There are 9 hidden switches. A switch that is on adds its own fixed numbers to the row, and there is some noise. The rows also spread widely along 13 directions, which tell nothing about the answers.
Some rows, each with its switches (1 for on, 0 for off) after it:
[-14  11   5  15   6 -25   5  11  -9   7  -2 -14   5  18   4  -4  -4  11
 -27  -2 -29  -3   4  11   1  -6  -8   1  11 -13  16   3   0  -4  10   6
  -1  13   7]  0 1 0 1 0 0 0 0 0
[ -8  -3  26   0  10 -11  19   1 -11   2   6  14  11  11  -7   7   1  -1
   9  12  11  13  22  -6  -3  -1   1   0   1   4  12   4  12   8 -24  14
 -16  -3  -5]  1 0 1 0 0 0 1 0 1
[-10   8   0  12 -10  -9   2  -5   0  11  -1  -4   9   5   9 -11   0  13
  -7  -1 -16 -20   9 -11  18  -4  -9  -5  -2 -15  12  16 -15  -7   8   8
  -9  19   4]  0 0 1 1 1 0 1 0 1
[ -8   6  -4   4  -9  -3  21   8  12  10  -6   4   6  -5   1 -10   3  21
  15  -1   1 -13   5  -8  14  -6  -3 -17   4  12  24  -3  -5   5  -3  -2
   0  -3   3]  0 1 0 1 1 0 1 0 0
[-12  11 -19  21 -12 -15   7  -1 -15   8   2  24  25  10 -11  -5   2  25
  -1   1 -21   0  23   3   8   0  -4 -12  -3  10   9  -5 -12   1   6  14
 -12  16   3]  1 0 1 1 0 0 1 0 1
[-11   2   9   1  -2 -24  -2  -2 -11   0  -1   1   5   5   0  -7 -18  -1
   2   4  -4  11  10  -6  -1  15  -5  12   7 -17  11  15   3  12 -16   4
  -6  16 -13]  1 0 0 0 0 0 1 0 1
[-16  15  -5  -6 -26   4 -12 -15 -22 -14  -7  20  14   5 -11 -28  -5   3
 -11  -6 -20   3  -1 -24  12  12  -9   9 -12  -7  -7  19 -12  -4  -4   0
  -8  12   1]  1 0 1 0 1 0 0 0 1
[ -8  -3   3  10  17 -12   9  13  -9   0   6   3   3  12  -5   3  20   3
  -3   3 -10   2   7  -3  14 -11  -4  10   2  14   8   2   2  -9 -24  28
 -35   0   3]  0 1 0 1 1 0 0 0 1
[  9  -9  -6  14  12   0  -1  -4 -21  -3   3   5  -1  -4  -1   6  11  -5
  -2  -2   2  -2  -5  -9  26  -6 -17   5   7  15  -6  16  -3 -10  -8  13
 -21   8  14]  1 1 0 0 0 0 0 0 0
[-12   4   7   6   1  -7   6  -7  -8 -15  -8 -11   1  10 -18   4  -4  17
 -11  -6 -19   2  10   1  -1  -9  -5  -6  12 -12 -11  20  -8  -8  18   0
   1  13   4]  0 0 0 1 0 0 1 0 1
[ -7  -6  14   0   2 -13  14   8   6  -3  -6  -3   6  11  -7  -5  -4  12
   9   5 -10   4  15  -1  -4   0  -2   2   7  -8  11  10  10  13 -15   3
  -9   1 -12]  1 0 0 0 0 0 1 1 1
[-23  10   2 -13 -11   1  -6  -8 -20  -1   2  27   6   2  -8 -23  -7   7
  -1  -5   5  -7   5 -31  24  11   3   6 -20  -2   5   8 -13   1 -14  11
 -18  22  -9]  0 0 1 1 0 0 1 0 0
[ -8  -3   9   5   0   1  19 -10 -11  -8  -3  12   6  -3 -14   6 -10  21
   3  -4   0   0   6  -5   7  -7 -10 -15  16   9  -3  10   0   3  13 -11
  10   8  16]  1 0 1 1 0 0 1 0 0
[ -6   2  16   3   9  -7  12 -10 -10   3  -9  -5  -6  -9   0   0   1  -8
  -9  -4   2  -2  15  -9   2   2  -1   4   8 -14  14  29  -9   4  -7   2
  -2  11   1]  1 1 1 1 1 0 1 0 1
[-15   9   1  -9 -16  -2  -2 -15 -15 -10  -9  16   4  -1 -14  -9  -9  13
  -1  -3   1  -1   7 -19  11   5  -6  -7   4   1  -7  16 -11  -6   7   0
  -5   7   5]  0 1 0 1 0 0 1 0 0
[-20  12 -11   6  -5 -10   4  12   0 -10  -3  -7   6   1 -12 -15   7  24
  -3   1 -27  -3   1   0  15   1  -9  12  14   1   3  13  -6 -10  -9  13
 -18   5   0]  1 0 1 1 0 0 1 1 1
[-26  20  24 -17  -9 -15  16  -2  -9   7  -3  18  11   1 -12  -3  -7  20
  -2  16  10   1  22  -9  -5   8   5 -18  16   6  20  10  -1  -3   4  11
  -6  -4   5]  0 0 1 0 0 0 1 0 1
[ -3   8  -3  14 -10  -4  13 -14  -9 -10 -15  -3   6  -1 -15   1  -6  -2
   4  -7  -2  20  11   3  -7  -2  -4 -12   5  -2  -2  13 -10   4   8 -17
  21   1   4]  1 1 0 0 1 0 1 0 1
[ -8  -2   7   0  10  -3   7  -2 -23   3  -1  18   0  -5  -4  -2   4   2
 -12  -6   2 -10   2 -15  16   4  -2   3   4   9  11  17  -4   1  -4   9
 -13  16  10]  1 0 0 1 0 0 0 0 1
[ -5  11  11   9 -16   0   0 -21  -9  -9  -1   0  12   7  -2   0   2  -8
  11   7   5  12  13 -15  10  -2  -8   3  -9 -13  -9  19 -10 -14 -10   7
 -11  -5   0]  1 0 1 1 1 0 1 0 1
[ -1  -9 -10  20  10 -11   9   5 -10  10   3  10   8  11  -4   3   4  18
  -4  -6 -13 -12  16   4  16  -8  -3  -6  -2   6   9  -1  -6   8   4  14
 -17  25   1]  0 0 0 1 0 0 1 1 0
[  3  -4  -9   1   1  -6  -6  -3  -8 -14  -3  -1  -1  -2 -10  -4   4   4
   4  -4 -12   4   6 -10   9   5  -6  12   5  -3 -11  22  -6   1 -16  13
 -23  10 -12]  1 0 0 1 1 0 0 0 0
[ -4 -18  26  10   5  -1  20  -6 -11  -1   1  15  14  22  -2   0  -9  -1
   0  -6  -9   5  16  -9  -5  -7  -7   3 -13 -14   8   5  13  21 -14  -8
   1  10  -1]  1 0 1 1 0 0 1 0 1
[ -5  21 -15  -2 -20 -11   2  -7 -19  -6 -13  16   9 -17 -15  -8  -6   9
   4   4   3  16   4   1   1  23  -3 -10  21  15   3  13  -7   2   6  -6
   8  -6   3]  1 0 0 0 0 0 0 1 0
[ -7  10  -6   7 -14  -2  11  -4  -7  -7 -14   2   7  -5 -12  -8   0  13
  -3  -5 -13   3   0   1   4   2  -8 -10  13   6   3  13  -8  -1  14 -12
  13   1  11]  1 0 0 0 1 0 0 1 1
[-11  -2  21   0  -8  -5  12  -6 -11 -19  -1   5   7   9 -11   3 -13   0
  12   6  -4  22   1  -7  -4   0 -13   5   9  -6  -8  12  11   1 -14  -8
   3 -12  -1]  0 0 1 1 0 1 0 0 1
[-19   5  -3  23   6 -10   8   2 -24   5   2  14  15  19  -6  -3   6  14
 -28  -9 -27  -9   7   1  17 -12 -10  -1  -3   8  10  -1  -6  -9  13  11
 -12  20  24]  1 1 0 1 0 0 1 0 1
[ -4  18 -18  24  -5 -12   4   4  -7   1  -8 -12   7 -11   0  -6  10  -2
 -16  -3 -24  -2  -3   8   8   9 -11   6  20  -3  10  22 -12 -11   4   7
  -6   2  10]  0 0 0 1 1 1 1 0 1

New rows. What belongs after each?
[ 13  -2 -18  14  -6   6  13   6   7  -9 -11  -7   6 -10  -6  -9   6   8
  11 -10 -16   2 -10   1   6  -1 -13  -5  12   9   1   9   0   9  -3 -14
  10  -4   0]  1 0 0 0 1 0 0 0 0
[ -3  -1  -7  28   6  12  25   0 -17  -2  -6  14  14   7 -13  -4  15  -1
  -9 -15 -14   3   5   5   9  -9  -1  -3 -12  10   7  -2  -5   8   1  -8
   6   5  13]  1 0 1 1 0 0 1 1 1
[-10  13  -3   1 -11 -13   2   0 -11   7  -5  15  15   6  -3 -17   5   7
 -18  -1 -26  -3  18  -6  -3  13   1   3  -1  -9  17  13  -7   7  -7  13
 -15   9  -6]  0 0 1 1 1 0 0 0 1
[ -8  -9  28  12   2   6  16 -15 -25   3  -1  20  10  12   2   4  -8  -8
 -10  -7   9  -4   0 -12  15  -7 -12  -6  -8   2   6   9   6   2   8 -14
   9  12  27]  1 0 0 0 0 0 1 1 1
[-33  28  -9  15 -22  -8  -4 -11 -27  -3  -5  18  21  16 -12 -18   4  11
 -26  -3 -27   3  11  -5  18  -1  -8   1 -10   1   2   5 -21 -22  13  11
 -10  13  21]  1 1 1 1 1 0 1 1 1
[ -9   5   2  10   8   6  15   7  -7 -14  -4  -1   5   7 -15  -6  21  -5
   2   0  -5  13   4  -4  11  -9  -4  12  -5   9   0   7  -1  -8 -24  11
 -18 -11   1]  1 1 1 0 0 0 1 1 1
[ -3  10   4   6  -3  -3  16   5   3  -1  -6  -5   7   1  -5  -4   5  11
   4   0  -4   0   1   0   3  -6  -4 -13   8   8  11   3   0  -1   4  -1
   5  -6   5]  1 0 0 0 1 0 0 0 0
[ -5  -1  18  -4  -5   2  21   2   5  -8  -7   4   7   5  -8  -4   6  10
   9   1  -6   1   7 -10  -3  -6  -4  -6   4   3   6   9   7   4  -9  -3
  -2 -14   2]  1 0 0 1 1 0 0 0 1
[-12  13  12   8 -10  -9  16  -5 -10  -9  -7   0  13  13 -12  -3  -7   3
  -3   0 -14  19  17   6 -18   0   0  -7  -1 -12   4   5  -1   8   1  -7
  14  -2  -6]  1 0 1 1 1 1 0 0 0
[ -6  -8  -2  13  -3  -6   6   0 -18  -5   0  19  16  15 -11  -1   7  15
  -6   3 -23   3  12  -1  11  -8 -17   0   6  12  -4   7   3  -4  -4  11
 -21   3  14]  1 1 1 0 0 0 0 1 1
[-12 -11  14  24  13  -8   8   3 -22   2   2   7  11  30   0  -4   5  -7
 -31  -9 -32   1  10   3   9 -13 -12  16 -10  -8   9   6   5   1  -9   8
 -18  20  14]  0 1 1 0 1 0 1 1 1
[-14  14 -10  11 -15 -14  -2 -11 -36   1  -6  27  12  -6  -9  -3  -7   5
 -22  -2 -13   4   5   3   9  17  -9  -6  17  14   5  14 -10  -5  18   1
  -1  13  22]  0 0 0 1 1 1 0 1 0
[ -5 -11  -2  14  10  -7   9  -4 -11  -4  -3   3  -2   3  -8   3   0   4
  -2 -11  -8   1   9  -4  11  -9  -7   1   2   2   2  12  -8   3  -4   2
  -7  19   4]  0 1 0 1 1 0 1 0 1
[ -2  -6  25  -4   5   5  14  -8  -9  -4  -5   4   0   8  -5  -1   2  -2
  -6  -4  -1  -5  11 -15  -1  -5  -1  -2  -5 -14   4  19   0   7  -2  -3
  -1   5  -1]  0 0 1 1 0 0 0 0 1
[  2  20  17   4   2  -4  20  -2   2   4 -10 -14   5  -3  -1   1  15 -16
   2   6  11   8  16   0 -12   6   9  -3   1 -14  18  17  -2   2 -12   6
   0 -21  -9]  1 0 0 1 0 0 1 0 1
[-15   8 -11   3  10 -24  -8   4 -20   0   0  -6 -11  -8  -3  -7  -9  -1
   1  -4   2   5   5  -8  16  10   1  13   1  -6  10  13 -16   3 -16  16
 -11  29 -19]  1 1 0 1 0 1 0 0 0
[-21   6  12   9  15 -22  20  15 -12   3   6   6   7  10  -9   1   0   1
   0   6  -5  14  17   6  -5   3   6   7   2   1  23  -4   6  10 -24  16
 -12   5 -12]  0 0 1 1 0 1 1 0 1
[-23  17  13  -9 -24   1   4 -14  -2 -24 -12  -3   8   6 -21  -9 -12  22
   5   4  -8  11   6  -9   3  -4  -9  -9  10  -6 -16  18  -8 -13  14  -9
   8  -1   5]  1 0 1 0 1 0 1 1 0
[ 11  -5  -8  28   6 -14  15  -4 -11  10   0   5  10   2  -1  13   4   5
   8   1  -3  10  24  14   1  -5  -3 -11   3   5  10   1  -7  11   0   5
  -3  10  -2]  1 0 1 1 1 0 0 1 0
[-27  13   9   8  -4 -19   6   3 -13   6   3   8  16  21  -3 -12  -8  17
 -13   1 -20  -3  16  -4   6  -1  -1   2  -8 -13  16   0  -5   1  -1  12
  -9  22  -3]  1 0 1 1 0 0 1 0 1
[ -3   8   5   3  -5  -2   5  -5  -9  -7  -7  -4   2   5  -7  -8   3  -8
   0   0  -4  12   6  -9   1   1  -4   3  -3 -11   1  14  -5  -1 -10   0
  -1  -3  -8]  0 1 1 0 0 0 0 0 1
[-11  -7   9  -6  -2  -2  21   0  -9  -5  -5  22   6   5 -20  -3   2  16
  14   1   0   4  26  -8  -4   0   5  -9  -3   6   8   7  -1  17 -11   5
  -5   3 -12]  1 0 1 1 0 1 0 1 1
[-26  10  10  13 -10 -14  16   4  -5   6  -6   5  17  19  -3 -10 -11  21
 -13  -4 -23  -2   7   2   4 -11 -10 -12   2   0  20  -6   0   0  15  -8
  12  12  17]  1 1 0 0 1 0 1 0 1
[-12  19 -12  16   2 -13   8   2 -16  -9  -8  -2   9   4 -19  -1   5   9
 -16  -6 -20  15  12  14  -6   2   3  -1  10   4   2   6 -10  -3   5   8
  -2   9   1]  1 0 0 1 1 0 1 0 0
[-25  21  15  -9 -27 -14   8  -1   2  -4  -7   1  11  -4   4 -24 -22   4
  12   7  -2  15  -3 -15   0  19  -7  10   7 -15  20   9   6   6 -22 -13
  11  -9  -8]  1 0 1 1 1 0 1 0 1
[ -4  15 -17  18 -18 -23  -3   3  -5  14  -5   2  19  12   6 -15  -2  16
 -11   0 -30  -5  14   4   5   3 -12  -9   2  -5  17   0 -11   1  10   9
  -5  13   1]  1 1 0 0 1 0 0 0 0
[ -7  13   3  11  -9 -13  10   8   0   2 -10 -11  10  10   0 -13  -1   6
  -8   0 -21   4   3   6  -5   3  -4  -1   3 -13  16   6   1   5   2  -5
  10   0  -4]  1 0 0 0 0 0 0 1 1
[ -7  19  -3  12  -7 -24   1  -2 -19  22   1  11  11  -7  15  -8  -8  -2
 -10   5  -1   0  12  -2   7  19  -2   1   5  -4  30   7  -8   6  -7  10
  -5  14   0]  1 0 1 1 1 0 0 0 0
[-11   5   6 -12  -4  -7  11   0  -5  -2 -14   7  -1 -11  -7 -18 -10  10
  -8  -7 -11  -5  13 -12  -5  14  -1   4  13 -11  17  23  -2  19  -9  -7
   2   9  -9]  1 1 1 1 0 0 1 0 0
[-12   7  -9  11  -7 -23  -3  -8 -17  11  -3   9   8  -3   1  -5 -15  18
  -9  -3 -12 -11  15  -5  13  10  -6  -6   9  -8  13  16 -16   4  14   6
  -3  32   3]  1 0 0 1 0 0 1 0 1
[  3  -3  -1  19  -5   2   3  -1 -18   1  -1  12  15  20   6 -12  10 -14
 -14  -7 -20   3  -4  -6  14   0 -14  13 -17  -2   5   0   6   1 -15   1
 -14  -4   8]  0 1 0 1 0 0 0 1 0
[ -4   0  11  30   6  -4   5 -18 -29   8   3   7  10  13   3  13   3  -9
 -20  -1  -2  -1  11   2  20 -11 -12  -6  -3  -1   0  13 -12 -15  17   6
  -6  21  28]  0 0 1 0 1 0 1 1 1
[-12  11  11   2  -4 -11   4   5  -6   9  -1   5  14  15   3 -12   7   9
 -15   5 -13 -13  12  -9   8  -2  -7  -1   0  -3  17   8   1  -5  -3  18
 -21   3   7]  1 1 0 0 0 0 1 0 0
[-18   9   2  12 -12 -13  11  -3 -11   1 -11   5  12  18 -10  -8 -12  21
  -9  -5 -20   4  10   5   2  -9  -7 -17  -2  -4   9  -2  -8   2  24 -12
  19  15   9]  1 1 0 0 0 0 0 1 1
[ -5   6  -5   5  -6   7  15   3   2 -10 -10  -4   3 -13  -7 -13   0  12
   1  -9 -11  -5 -10  -6  12  -1 -11  -3  15   7   5  15  -3   2   0 -13
   9   2   9]  1 0 1 0 1 0 1 0 0
[ -1  17   1  15  -1  -7   8  -3   1   2   0 -11   9   6  -2   5  22  -4
  13  10   9   6  18  -3  10  -8   4  -4  -8  -1   5   7 -14 -15 -12  26
 -21  -9  -6]  1 0 0 1 1 0 1 0 1
[-21  -5   4   4  -1 -20  -8  -5 -23 -14   2  10   5  11 -10  -3 -18  16
  -9  -2 -19   7   4  -5  15   4 -14  17  14  -1  -8  15   3  -3  -7  10
 -20  25   6]  1 0 0 1 1 0 1 1 0
[-20  -8   1   0   6 -14   5  12  -2 -14  -3  -3  -1   3 -11 -11  -8  24
  -7  -8 -30  -6  -3  -6  11  -1 -11  16  19  -1   3  17   4   4 -11   5
 -15  20   0]  1 0 0 1 1 0 1 0 1
[ -6   9  -6  10 -13 -18   3  -8 -18   2  -6  11  11   4  -7   1 -10  10
  -4   1 -10   7  16   2  -3   6  -7 -13   8  -2   5   7  -8   3  12   0
   4   7   2]  0 1 0 1 0 1 0 0 0
[-12   8  11   7  -9  -7   0 -14 -22  -4  -5   3   6  15  -6  -2 -15   4
 -15  -6  -8   4   0  -7   6  -3  -8  -9  -3 -12  -4  11  -7  -5  22 -10
  15  19  10]  0 0 0 0 0 0 0 0 1
[-23  11   2  -4  -2  -7  16   3 -12 -17  -7   1  -4 -19 -17  -5 -19  14
   2  -4  -1  12 -12  -2   5  11  -8   0  31   8   4  14   1   2   0 -17
  18   2   7]  0 0 1 1 0 1 1 0 0
[  6  10   9  14  -7 -14   3  -6  -6  12  -1  -5  12  10  12   0  -2  -8
   2   6   1   5  13  -1   0   3  -5  -6  -5 -13  14   6  -2   3  -4   5
  -2   2  -4]  1 0 0 0 1 0 0 0 0
[  1  -9  -6   8 -10  -7  11   2  -6   1   5  24  17   4  -4   0  -7  23
  23   4  -1   2   4  -8  14  -1 -14 -10   5  21   4  -8   8   9  -9   1
  -8  -1   4]  1 0 0 1 0 0 0 0 0
[-16  -2   5   2  -2  -8  13  -1 -19  -8  -9  21  10  13 -19  -7  -3   6
 -12  -6 -18  14  15   0  -7   5   0   5   2   2   6   6   5  12  -8  -3
  -6   3   2]  0 1 0 1 0 0 1 1 1
[  6  -9 -10  15  13  -6  17   6  -7  -2  -2   9   8  -3 -14   9  17  13
   2  -2 -13  -1  17   5   2  -3  -4  -3  16  16   3  13   0   7  -8  15
 -21   2   3]  1 0 0 1 0 0 1 0 1
[-10  12   0  12 -28  -6   3 -10 -20  -3  -2  21  27  18  -6 -12 -16   8
  -7  -1 -23  10   5  -2  -3   6 -14 -11  -5  -5   1  -2   1   5  12 -12
  12   3   7]  0 0 1 0 0 1 0 0 0
[ -7  -3  23   2  17  -3  24   4 -16 -16  -7   3   3  14 -22  10   2  -2
 -15  -3  -9  21   9  10 -18  -7  -2  -1  18   7   0   8  17   6  -4  -4
   1 -11  10]  0 1 0 0 0 0 1 0 0
[ -2   3  -6   2  -3   4   5   4   7 -14  -5 -13  -1   2 -10 -11  11   7
  15  -6  -9  -3   2 -12  11  -7  -2   3  -9  -5  -5  11 -11   0 -13   8
 -10   3 -17]  1 0 0 1 1 1 0 0 0
[ -1  -7 -22  22   0  -5  17  17   5  -1  -3  -5   2  -2   0  -8  -2  20
  16 -10 -14   1 -15   5  21 -10 -14  -3   6  15  12 -13   2   9  -6 -15
  10   3   2]  0 1 0 1 0 0 0 1 0
[ -7  -5  -7   9   2  -9  -1  -5 -13  -3   6   8   1  -3  -5   4   2   9
  20   4  13   0   6 -13  32  -2  -7   5   0  11  -3  10 -10  -9 -13  18
 -24  15  -1]  1 0 0 1 0 0 1 1 1
[ -3   9 -13  24  -5 -10  14   1 -11  -1  -2  11  20  11 -14   4   6  12
  -4  -3 -18  12  14  13  -2  -4  -3 -12   5  12   3  -5  -4   0   7   5
  -4   0   8]  0 0 0 1 1 0 1 0 0
[-13  -5   8  10  14  -7  28   8 -15   4   0  24   9   6 -11   2   1   9
  -6  -6  -4   7  14   3   0  -5   1  -6   5  20  22  -9   7  16 -12   0
  -4   6   9]  0 1 1 1 1 0 1 0 0
[-10 -10  12  -6   3 -12   9   3  -3 -12   2   6   3  12 -13  -2 -13  16
  19   4  -3  15  13  -8  -1  -4  -3   2   1   1  -1   1   8  14 -22   4
  -9  11 -18]  1 0 1 0 1 0 0 0 0
[ -8 -10  11   4  -8  -1  26   4   3   5  -8  17  14  15  -5 -11  -7  20
  10  -7  -9  -6  15  -6   0  -7  -4 -12  -9   2  19  -9   8  23  -3 -14
   8   2   0]  1 1 0 1 0 0 1 1 0
[ -1  -4  19  20  -4 -12  15  -7  -7  13   0   6  20  27   8   2  -4  -1
  -7   1 -14  -6  26  -1  -5 -10 -10  -9 -13 -19  16   2   4  11   2   3
  -2   6   3]  1 1 0 1 0 1 1 0 0
[  3   9   0  19 -10  -2  13  -3  -6   2  -9   2  19  18  -3  -1  22   3
 -11   2 -23   1  18   6  -2  -8  -9  -8  -2  -3   5   7  -2  -7   5   8
 -11 -18  12]  1 1 0 1 0 0 0 1 1
[  8 -28  15  18  11  -1  20  -2   1  -3   4   2   8  14   0   9  -3   9
  12  -4 -12  -3  12  -5   5 -16 -16   1   1  -7  -1  10  12  15 -12  -3
  -9   9   2]  1 0 1 1 0 0 1 0 1
[-18  19   9  23 -13 -17  16   0  -9   4   4   2  24  16   0   2  -3  10
  -1  11 -14  10  11   8   1  -4 -13  -7   6  -3  12  -2   1 -10   3   6
   1  -7  13]  1 0 1 1 0 1 1 0 1
[-23  23 -16  12  -7 -32  -7  -1 -13  -1  -2  -9   1  -8  -4  -4 -10  11
   1   5  -5  13   6   2  15   8  -6   6  17   0   9  12 -18 -13  -4  14
  -8  17  -2]  1 1 0 1 1 0 1 0 1
[-14   8  11  -7 -13 -15   1  -6 -16 -15  -5   2   2  -4  -6  -3 -27  10
  -5   1  -9  14 -13  -5   0  14 -17   4  30  -4  -4  17  10  -2   4 -17
  13  -1  10]  0 0 0 1 0 0 0 0 0
[  4 -11  15   9  14  -9  21  -9 -21  -5  -8  10   0   1 -14  20  -2  -3
  -7  -3   0  18  16   8 -15  -3  -4 -10  21   6   2  15   8  10   5  -9
   8  -3  11]  0 1 0 1 0 0 0 0 1
[-19  18  28  -3  -6 -10  23   4   2   4 -12  -5   8   3  -2  -7   0   8
 -12   7  -4  -2   8   1  -6   2  -1  -9  17  -4  25  13   6  -2   6  -4
   7 -11  14]  1 0 0 0 1 0 1 1 1
[-11   3   5  11   2 -22   2 -10 -28   4   3  18   7  -9   0   9  -6   0
  -4  10   3  10  15   0  12  14 -10  10  23   9   8  21  -1  -5 -12  16
 -21  10  13]  1 0 1 1 1 0 1 1 1
[-12   7 -11  13  -6  -6  -1   4  -5  -3  -1   1  11  12  -7 -11  18  13
  -1   1 -19  -7   9  -7  23  -8 -10   7  -6   3   0   8 -11 -15 -10  23
 -30   3   3]  1 1 0 1 0 0 1 1 1
[ -6  19   3   5 -19 -16   7  -4  -4  -8  -7  -1  17  10 -10   2  -2  15
  -2   9 -19  17  13   9 -15   3  -7 -12  19  -1  -1   7   1  -7  10   2
   0 -17   4]  0 0 0 1 1 0 0 0 0
[  2  -2  23   1   5 -15  14  -4   0   0  -6 -14  -2  -1   3  11  -8   7
   1   4  -1   0  11   1  -7  -2  -7  -7  23 -12   8  22   6   4   4  -3
   4   1   3]  1 0 0 1 1 0 0 0 0
[ -7  11   1  27 -14 -10  18  -4 -17   3  -1  15  26  14  -7   6  -1   4
  -7   7 -14  16  15  16  -4  -1 -12 -15   9  11   8  -3   2  -2  11  -2
   5  -7  19]  0 0 1 0 1 1 1 1 0
[-14   2  -7   9 -15 -11  10   5  -2   5   0  19  20  13  -8 -10   3  28
   0   3 -26 -10  23   0   7  -2  -7  -9   1   5  10   1  -5   4   0  16
 -21   9   0]  0 0 1 1 1 1 1 1 0
[-12  19 -12  15 -29 -23 -13 -13  -4  15  -1   0  13  -1  15 -13 -12  10
   8   7  -5  -8   8 -14  26   7 -17  -4   0 -11  13  12 -20 -14   3  10
  -9  15   4]  1 1 0 1 1 0 1 0 1
[ -4   5  -8  14   1  -5   4   6 -18  -8  -2   5  10   3 -12   0  12   2
 -15   1 -19   2   0   6  10   4 -13   6  18  12  -4  16   1 -10  -1  14
 -21  -2  15]  0 0 0 0 0 1 1 1 0
[ -1 -11  11  -5  -7  -7   5  -5  -6   4  -5  15   6   0   0  -4  -8  19
   2   3  -4 -15   9 -13  11   2 -13  -9  14   5   7  18   3   8   4   1
 -10  12   9]  1 0 0 0 1 0 0 1 0
